The groups are shells around one centre, one inside the other: the same stretched ball of 7 dimensions in 6 sizes.
Some rows, each with its group after it:
2.9,-20.4,7.5,-26.3,4.6,-1.6,-10.1,6.8,18.3,-35.4,19.3,-1.6,7.9,4.7,-17.1,-34.6,48.8 => (2)
0.1,-26.9,38.3,-25.9,-6.5,11.9,1.6,11.9,10.8,-12.6,-21.2,0.5,-1.9,-5.8,-14.3,-5.5,20.2 => (0)
12.1,-2.8,-1.9,-15.6,-1.2,12.1,10.8,7.1,-3.6,-4.5,-18.3,-9.1,2.5,0.2,-3.5,-9.8,23.0 => (1)
22.0,12.3,-3.4,-10.4,15.0,13.6,7.2,0.5,-20.3,15.9,-30.5,1.8,-6.0,-5.5,12.7,22.5,-9.8 => (2)
-10.3,-6.6,3.1,-12.1,-3.4,-3.4,-28.1,4.3,3.7,-1.1,4.5,-11.7,-5.5,7.7,-1.4,-16.6,27.8 => (0)
-9.4,-4.4,8.4,-14.1,6.3,-7.9,-28.2,5.8,2.7,-6.3,6.6,-5.9,-14.0,2.0,-5.7,0.9,-1.7 => (0)
-1.8,0.7,21.0,-9.2,-11.3,0.9,-6.8,15.0,-12.5,15.3,-32.7,-7.5,-11.4,-9.2,-7.7,1.0,6.5 => (1)
1.7,-1.2,32.3,-18.1,2.0,-5.4,-11.6,11.4,-6.9,12.3,-25.9,5.3,-16.5,-15.0,-11.4,13.0,-5.9 => (5)
-2.8,5.5,-0.7,3.3,2.4,2.7,-26.1,9.0,-20.5,4.7,-10.5,-6.6,-6.9,4.5,11.1,1.8,2.2 => (1)
8.0,-31.4,41.2,-41.7,-16.3,1.6,29.2,23.1,26.4,-35.9,-16.2,-1.6,5.4,-16.6,-49.3,-37.5,49.8 => (3)
13.6,4.8,-20.4,4.5,23.8,16.2,-20.5,-0.7,-23.0,-12.8,3.5,1.8,5.8,14.0,28.8,5.9,3.0 => (4)
18.0,-5.1,-14.4,-16.0,21.6,1.8,-1.0,8.0,0.7,-46.2,22.3,3.3,9.7,4.6,-8.6,-21.1,22.9 => (5)
5.6,9.0,4.6,7.9,-5.1,16.5,-4.6,13.5,-33.2,18.3,-42.0,-8.1,-5.7,-1.6,15.4,13.9,-7.9 => (2)
-3.1,-5.9,14.4,-14.9,-10.0,2.8,3.1,15.9,-1.1,-3.8,-21.8,-13.3,-10.8,-5.5,-16.5,-2.4,0.5 => (1)
6.9,-2.6,-4.4,-2.3,19.1,5.6,-17.9,9.5,-13.7,-28.6,8.0,2.8,-0.4,5.8,6.2,1.8,-5.8 => (2)
-6.4,-0.4,10.6,-7.6,3.6,-6.2,-22.6,12.7,-7.9,-6.7,-3.7,-4.6,-13.8,-2.1,-6.8,3.3,-8.5 => (0)
8.1,8.0,-31.5,4.6,15.4,6.2,-20.8,3.6,-17.7,-19.9,14.9,-8.2,6.6,16.0,16.5,-14.3,18.2 => (5)
-1.8,-6.7,27.3,-25.3,-11.0,0.1,-0.5,8.0,5.4,18.3,-30.0,-7.6,-13.4,-10.7,-15.1,0.7,14.1 => (5)
-27.0,-31.2,22.4,-19.4,-12.0,1.1,-31.3,8.1,23.1,-20.3,11.8,-17.3,-8.2,12.2,-11.6,-18.6,22.0 => (2)
19.1,19.7,-28.7,4.1,12.6,8.5,8.4,12.1,-28.8,-11.5,-12.7,-9.0,-1.1,1.5,5.9,4.5,-12.3 => (4)
13.1,-17.7,24.8,-31.6,9.8,-2.7,4.1,12.6,12.6,-33.2,2.5,10.5,2.3,-10.4,-26.3,-17.9,27.7 => (0)
24.2,2.5,1.5,-9.1,11.8,26.2,12.2,0.5,-20.3,11.2,-36.8,3.0,2.5,-1.6,19.5,19.0,1.1 => (3)
13.3,2.4,7.1,-23.2,17.6,-5.0,-7.0,2.3,-0.3,-4.3,-2.3,7.0,-7.9,-7.6,-7.6,4.7,4.7 => (4)
-12.7,-12.3,16.2,-19.3,-19.9,7.8,-5.1,5.6,9.4,17.2,-25.6,-22.2,-11.4,2.1,-7.0,-5.2,19.0 => (2)
1.1,-5.1,38.1,-12.5,-21.2,17.8,10.4,13.5,-14.6,37.3,-66.6,-8.6,-13.0,-14.0,-1.1,17.6,0.2 => (3)
0.1,4.5,-11.9,3.5,22.7,3.9,-40.2,-1.2,-18.2,-6.3,11.6,1.0,-5.1,13.0,24.8,10.7,-6.9 => (5)
9.8,-10.5,5.8,-9.4,9.2,9.5,-3.7,13.2,-7.3,-30.7,-1.6,2.3,5.3,1.5,-3.4,-10.5,13.9 => (5)
3.1,-7.2,18.0,-20.1,18.7,-12.8,-30.2,6.1,2.8,-18.6,15.4,13.0,-5.7,-4.3,-9.7,-7.1,15.5 => (2)
-15.0,-14.5,38.2,-13.0,-23.6,8.2,-9.6,14.5,-2.1,21.3,-41.6,-13.9,-14.8,-6.2,-7.6,4.0,6.8 => (0)
23.6,30.7,-34.5,10.3,22.7,0.1,-4.5,11.3,-39.6,-9.3,-4.7,-0.3,-1.0,-0.1,11.4,5.3,-12.9 => (3)
-5.8,-10.6,-1.3,-9.4,9.5,-3.6,-28.0,9.4,2.5,-32.5,22.4,-4.6,-1.3,9.5,-5.0,-17.0,14.8 => (1)
-22.9,-23.0,20.6,-25.7,-9.0,-8.4,-30.5,5.0,25.4,-10.7,13.0,-14.9,-11.9,6.5,-17.2,-18.7,25.7 => (4)
-8.4,0.0,9.8,-5.2,5.0,-2.0,-40.7,0.6,-9.9,16.0,-4.7,-2.1,-10.5,5.0,13.8,3.9,10.9 => (4)
-2.0,-11.7,21.6,-19.5,3.5,2.4,-23.3,0.3,4.0,7.1,-8.2,1.7,-5.8,0.2,2.3,-2.1,23.1 => (0)
-8.7,-21.0,43.8,-23.9,-14.0,0.6,-1.9,19.0,8.6,-6.6,-25.2,-4.6,-12.5,-12.2,-25.7,-3.1,6.5 => (0)
6.9,-23.6,36.1,-30.6,10.1,9.3,-4.4,3.6,11.9,-11.8,-12.0,10.9,-3.7,-6.6,-7.8,6.1,11.4 => (3)
-1.2,13.4,-8.2,-1.8,-0.3,1.1,-13.7,6.2,-17.3,17.5,-18.6,-14.6,-14.0,1.3,6.5,9.6,-8.6 => (0)
-4.4,-24.5,49.2,-37.3,-6.3,-10.1,-8.7,13.4,21.8,-10.9,-9.0,6.0,-9.0,-15.3,-33.6,-15.8,30.8 => (5)
17.2,20.4,-15.2,8.4,5.0,22.5,0.4,1.8,-38.3,32.5,-43.9,-8.0,-3.3,2.4,31.3,22.8,-7.6 => (2)
11.7,-6.5,18.1,-14.9,-12.7,13.6,16.1,14.8,-8.5,3.9,-38.2,-5.7,3.1,-8.4,-9.3,-12.1,30.1 => (3)
12.5,6.6,9.9,-7.5,-0.1,11.5,2.1,7.8,-20.4,20.0,-38.2,-1.7,-5.3,-7.1,6.9,10.4,4.9 => (1)
4.1,5.8,-16.4,2.5,15.4,0.6,-26.6,6.6,-17.2,-17.6,11.9,-2.8,0.3,9.8,11.2,-7.2,7.7 => (1)
-13.3,1.0,5.6,-5.5,-6.9,-12.4,-31.8,12.7,-5.3,-0.5,1.8,-11.9,-10.4,1.8,-8.7,-17.1,18.7 => (3)
-9.9,-14.6,35.5,-23.0,-10.3,-2.4,-18.6,7.8,8.0,12.9,-19.7,-4.0,-12.2,-6.5,-11.5,-4.5,21.7 => (1)
8.6,1.4,6.9,-13.1,13.2,7.6,-21.0,-5.6,-9.4,19.4,-14.5,4.5,-4.7,1.6,18.2,10.6,14.1 => (2)
13.1,6.7,10.3,-4.1,23.9,8.3,-26.6,-2.1,-24.0,15.5,-17.0,14.6,-7.3,-1.8,25.0,27.1,-10.4 => (3)
6.8,3.6,14.7,-12.8,7.3,-5.6,-13.7,10.2,-11.0,1.7,-12.6,5.0,-8.4,-9.0,-6.5,1.0,6.7 => (1)
9.6,-5.6,0.5,-5.8,-7.2,23.0,9.8,9.4,-13.0,-0.1,-30.2,-11.7,5.8,4.2,7.7,-6.4,21.6 => (4)
-12.2,-17.1,50.1,-21.7,-30.0,12.6,2.6,12.5,2.5,36.9,-59.6,-14.0,-17.2,-12.4,-10.9,9.9,9.6 => (3)
-8.5,1.9,-4.8,-0.2,13.3,11.0,-44.2,-11.0,-12.7,25.2,-4.9,-6.7,-12.1,16.0,36.1,23.5,-7.6 => (3)
-14.0,-1.9,-9.1,3.1,-11.0,16.8,-25.3,-0.5,-11.0,21.9,-18.3,-25.1,-6.7,17.8,24.2,2.1,11.0 => (2)
9.9,23.7,-27.2,12.2,12.7,9.3,-10.3,6.9,-36.0,8.4,-17.5,-10.6,-8.6,5.7,21.5,19.6,-25.9 => (4)
-9.8,-17.0,3.0,-14.2,-1.8,1.4,-23.8,6.3,10.5,-21.9,14.3,-11.7,1.2,11.7,-5.0,-24.9,33.5 => (1)
4.0,-5.4,-10.7,-11.3,3.5,6.7,-10.5,3.5,0.1,-14.1,5.0,-9.9,4.9,10.0,2.5,-19.7,32.5 => (0)
-10.8,-1.0,10.6,-12.4,-11.8,-6.6,-9.7,15.5,-1.1,1.5,-14.1,-16.9,-15.7,-4.2,-17.8,-5.4,0.6 => (5)
10.2,-2.1,13.2,-19.9,17.3,5.3,-15.3,-4.2,-3.4,10.9,-12.0,8.0,-8.0,-2.7,9.5,16.2,2.9 => (4)
-1.4,-17.6,31.2,-26.6,7.0,1.3,-12.9,5.4,10.3,-8.0,-7.7,4.7,-11.0,-5.9,-10.7,7.0,2.0 => (4)
-0.6,-7.4,-19.0,-11.2,7.7,4.0,-11.5,5.5,5.5,-32.9,20.7,-14.3,2.5,14.1,-3.2,-19.5,18.0 => (5)
15.6,-15.1,3.3,-23.4,15.3,7.3,4.2,7.5,7.8,-39.5,9.9,4.6,8.2,1.2,-11.4,-16.5,24.7 => (5)
-2.8,-17.4,47.5,-20.9,-6.4,1.8,-7.9,16.5,0.3,-0.1,-28.8,5.4,-11.1,-14.3,-16.7,4.5,4.7 => (4)

New rows. What belongs after each?
8.3,-20.1,26.9,-31.1,-8.3,14.6,15.8,6.4,12.8,-1.2,-28.0,-4.2,0.7,-6.4,-13.7,-9.3,32.4 => (2)
5.0,-18.3,12.2,-27.0,11.2,2.0,-11.7,2.0,15.0,-23.8,11.3,3.2,2.3,2.7,-8.7,-15.2,30.4 => (0)
22.5,-3.1,-4.1,-20.8,2.1,12.7,23.5,8.5,-1.6,-15.0,-16.5,-4.2,9.2,-3.3,-10.1,-18.3,34.2 => (3)
-21.5,-14.8,11.0,-9.6,-22.6,1.9,-13.2,16.8,6.7,-9.0,-9.3,-26.7,-10.1,6.2,-15.5,-17.9,13.9 => (5)
2.5,12.7,-26.9,3.3,18.6,3.6,-27.4,-1.0,-18.1,-2.9,8.6,-9.1,-6.7,13.5,20.6,9.1,-10.4 => (0)
-6.4,-15.5,14.4,-13.9,-1.6,1.1,-24.9,7.3,4.6,-11.9,3.2,-3.9,0.6,5.6,-3.0,-19.8,34.3 => (4)
12.4,2.3,9.2,-6.0,3.2,8.9,-2.3,11.1,-19.0,2.7,-25.3,1.6,-0.6,-5.1,3.4,0.6,11.4 => (0)
9.3,11.5,-11.2,-15.4,14.2,-6.6,-10.6,1.2,-5.2,1.4,1.3,-3.8,-9.1,-1.4,-2.6,1.1,4.1 => (3)
-6.4,-2.8,14.9,-7.5,0.8,0.4,-30.4,4.6,-8.7,12.5,-11.7,-2.9,-9.6,1.6,7.3,2.4,10.8 => (1)
6.6,12.9,-39.9,1.5,5.1,5.4,-4.0,6.5,-13.8,-15.2,6.9,-21.6,2.0,14.0,5.7,-15.8,12.4 => (2)
-1.0,5.6,-13.7,3.8,2.4,20.1,-21.4,-5.3,-19.5,25.6,-21.3,-15.3,-4.9,15.0,33.4,14.4,2.5 => (4)
-8.3,-36.1,71.3,-43.7,-28.0,-0.7,11.9,20.5,27.7,-1.0,-37.9,-1.4,-9.7,-22.2,-45.0,-17.8,37.2 => (3)
-1.9,-11.2,12.0,-24.0,-6.3,1.9,3.6,10.1,11.4,-9.8,-10.1,-12.7,-7.9,-2.8,-19.2,-9.1,13.0 => (5)
-1.8,-11.7,12.6,-11.6,-2.5,17.1,-2.7,6.5,-3.1,0.0,-23.1,-10.6,-7.5,3.1,4.3,11.1,-5.5 => (2)
-0.2,6.6,10.4,7.3,-6.4,13.8,-12.6,12.8,-30.9,22.1,-40.7,-8.1,-9.6,-1.5,15.7,16.7,-10.7 => (2)
12.0,19.0,-27.1,1.2,16.8,3.4,-15.7,0.0,-22.6,5.2,-2.4,-6.3,-3.8,7.0,17.7,5.5,-0.2 => (1)
-15.5,-22.1,12.9,-14.8,-15.1,7.3,-9.3,13.7,12.0,-20.5,-3.3,-20.3,-4.4,7.9,-13.6,-18.3,18.3 => (0)
-5.3,-8.5,-7.3,-8.5,-16.7,7.2,8.0,19.2,1.1,-24.2,-7.5,-26.0,0.6,6.2,-17.4,-26.5,20.9 => (4)
6.5,-9.4,40.3,-26.8,-6.7,-2.9,2.5,14.3,1.5,7.1,-31.1,6.0,-8.3,-18.8,-22.3,-4.6,21.3 => (4)
10.1,11.5,3.2,-4.5,-11.4,9.2,10.2,13.4,-22.2,22.7,-43.8,-12.0,-6.3,-8.1,-0.8,1.6,9.1 => (2)
16.0,-1.8,-0.6,-15.2,11.4,-0.9,-2.6,10.6,-4.8,-24.8,3.9,4.6,6.5,-2.7,-9.9,-21.1,31.0 => (4)
0.3,1.6,-0.8,4.6,-6.1,14.1,-11.3,11.1,-21.6,6.1,-24.4,-11.8,-1.1,5.6,12.8,-1.6,9.8 => (5)
1.5,-19.5,26.0,-21.3,-21.7,19.3,20.2,14.3,5.3,1.3,-40.2,-14.8,-0.2,-4.9,-14.1,-11.0,27.1 => (4)
12.6,1.0,-22.0,-15.2,10.2,7.0,-0.3,-0.2,0.8,-14.9,7.0,-10.0,5.4,9.1,1.9,-16.6,28.5 => (3)
-11.1,-8.5,-1.4,-9.8,-4.8,9.3,-19.1,1.2,2.5,3.7,-5.9,-18.9,-7.6,12.1,7.5,-2.0,10.2 => (0)
12.0,16.3,-37.7,5.4,21.6,6.9,-17.6,0.1,-22.5,-11.3,10.3,-7.9,1.2,14.2,21.4,0.9,-0.5 => (1)
9.3,14.6,-47.8,2.7,22.1,5.5,-21.5,-4.7,-14.7,-14.5,22.6,-12.9,3.5,20.9,22.5,-7.6,10.5 => (3)
8.6,18.3,-22.5,11.2,5.3,10.9,-10.5,8.3,-33.1,8.4,-19.2,-11.8,-2.7,6.7,19.8,6.0,-4.6 => (1)
17.6,14.9,-6.5,-4.8,-2.9,6.0,16.3,15.9,-23.0,4.6,-32.2,-8.3,-2.0,-8.9,-6.4,-3.9,8.1 => (4)
0.6,-13.3,7.9,-12.2,-12.2,7.9,7.8,20.0,0.4,-25.7,-11.7,-13.7,3.2,0.2,-18.4,-24.6,25.7 => (1)
-2.4,-13.7,28.6,-31.1,-6.7,-13.7,-1.4,16.9,16.2,-18.0,-3.4,-2.7,-8.9,-13.1,-37.5,-21.1,24.8 => (0)
27.2,20.8,-9.6,-1.5,26.3,12.5,-7.7,-3.6,-33.3,21.7,-25.7,11.4,-2.8,-3.2,28.2,26.7,-8.3 => (3)
16.3,18.9,-0.5,2.2,5.7,6.6,3.6,14.4,-34.1,12.9,-36.5,-0.8,-8.6,-10.0,5.4,17.0,-16.5 => (4)
-4.3,-10.2,7.9,-14.9,-18.6,3.8,1.4,15.0,3.8,-7.2,-14.9,-18.2,0.1,0.8,-16.5,-27.9,37.6 => (4)
-0.6,5.4,-35.9,3.4,5.6,5.6,-15.9,6.2,-10.2,-22.9,16.0,-20.8,2.9,18.8,8.5,-18.5,14.2 => (5)
11.8,8.5,7.2,-6.0,7.7,-3.6,-8.0,14.8,-20.0,-4.0,-14.9,4.8,-4.6,-9.2,-5.6,-1.8,5.3 => (4)
-2.9,10.4,-16.3,9.9,15.2,8.1,-42.7,-3.7,-25.3,13.6,-0.8,-5.6,-6.5,15.7,34.8,13.9,-4.9 => (5)
0.1,-0.5,18.5,-16.0,-5.7,9.3,-1.4,4.2,-6.1,27.3,-38.0,-9.3,-16.0,-6.3,1.4,19.2,-7.3 => (2)
21.1,5.8,15.2,-9.8,4.1,13.6,14.6,12.3,-22.9,10.2,-43.2,4.9,-3.4,-13.5,0.8,14.1,-2.5 => (5)
7.1,7.1,-14.0,-5.0,6.4,-4.1,-0.1,18.3,-11.8,-29.2,3.8,-9.6,-3.5,-0.6,-14.6,-11.8,-1.9 => (4)
7.8,-6.8,5.1,-23.4,16.4,0.3,-12.5,-1.0,6.9,-11.1,6.1,3.2,-4.0,0.8,-2.7,-0.8,12.9 => (5)
13.6,-0.5,-7.5,-16.5,11.6,-4.6,5.4,15.3,-0.7,-38.4,10.4,-1.8,1.5,-3.1,-21.0,-18.9,12.8 => (0)
-8.7,8.1,-20.1,10.1,-0.2,7.1,-28.7,5.9,-20.8,3.9,-3.5,-19.5,-6.0,15.6,19.3,-0.8,0.1 => (1)
0.0,-23.6,29.0,-27.1,-2.8,-1.8,-7.0,13.9,15.0,-27.1,1.1,2.0,1.9,-4.8,-23.9,-25.9,38.2 => (0)
2.4,15.3,-19.8,11.5,15.6,1.9,-29.4,7.6,-29.8,-4.9,1.3,-5.1,-6.2,8.9,19.2,8.2,-13.7 => (5)
30.0,13.8,-15.1,-2.1,16.6,12.0,17.4,13.7,-28.3,-17.2,-19.0,3.5,5.6,-5.6,2.4,2.2,-1.4 => (4)
-4.8,5.6,5.8,-13.1,0.4,-12.3,-21.0,8.5,-3.6,6.2,-3.9,-7.5,-14.4,-4.0,-10.3,-4.1,6.6 => (5)
6.9,-5.9,4.3,-20.2,3.9,3.8,6.2,9.5,3.4,-15.9,-7.6,-6.7,-5.3,-2.8,-13.8,-3.7,4.8 => (5)
-2.2,-4.8,17.3,-10.9,-22.3,11.0,18.3,21.4,-7.6,5.1,-43.7,-20.2,-10.9,-8.7,-17.6,0.4,-2.8 => (3)
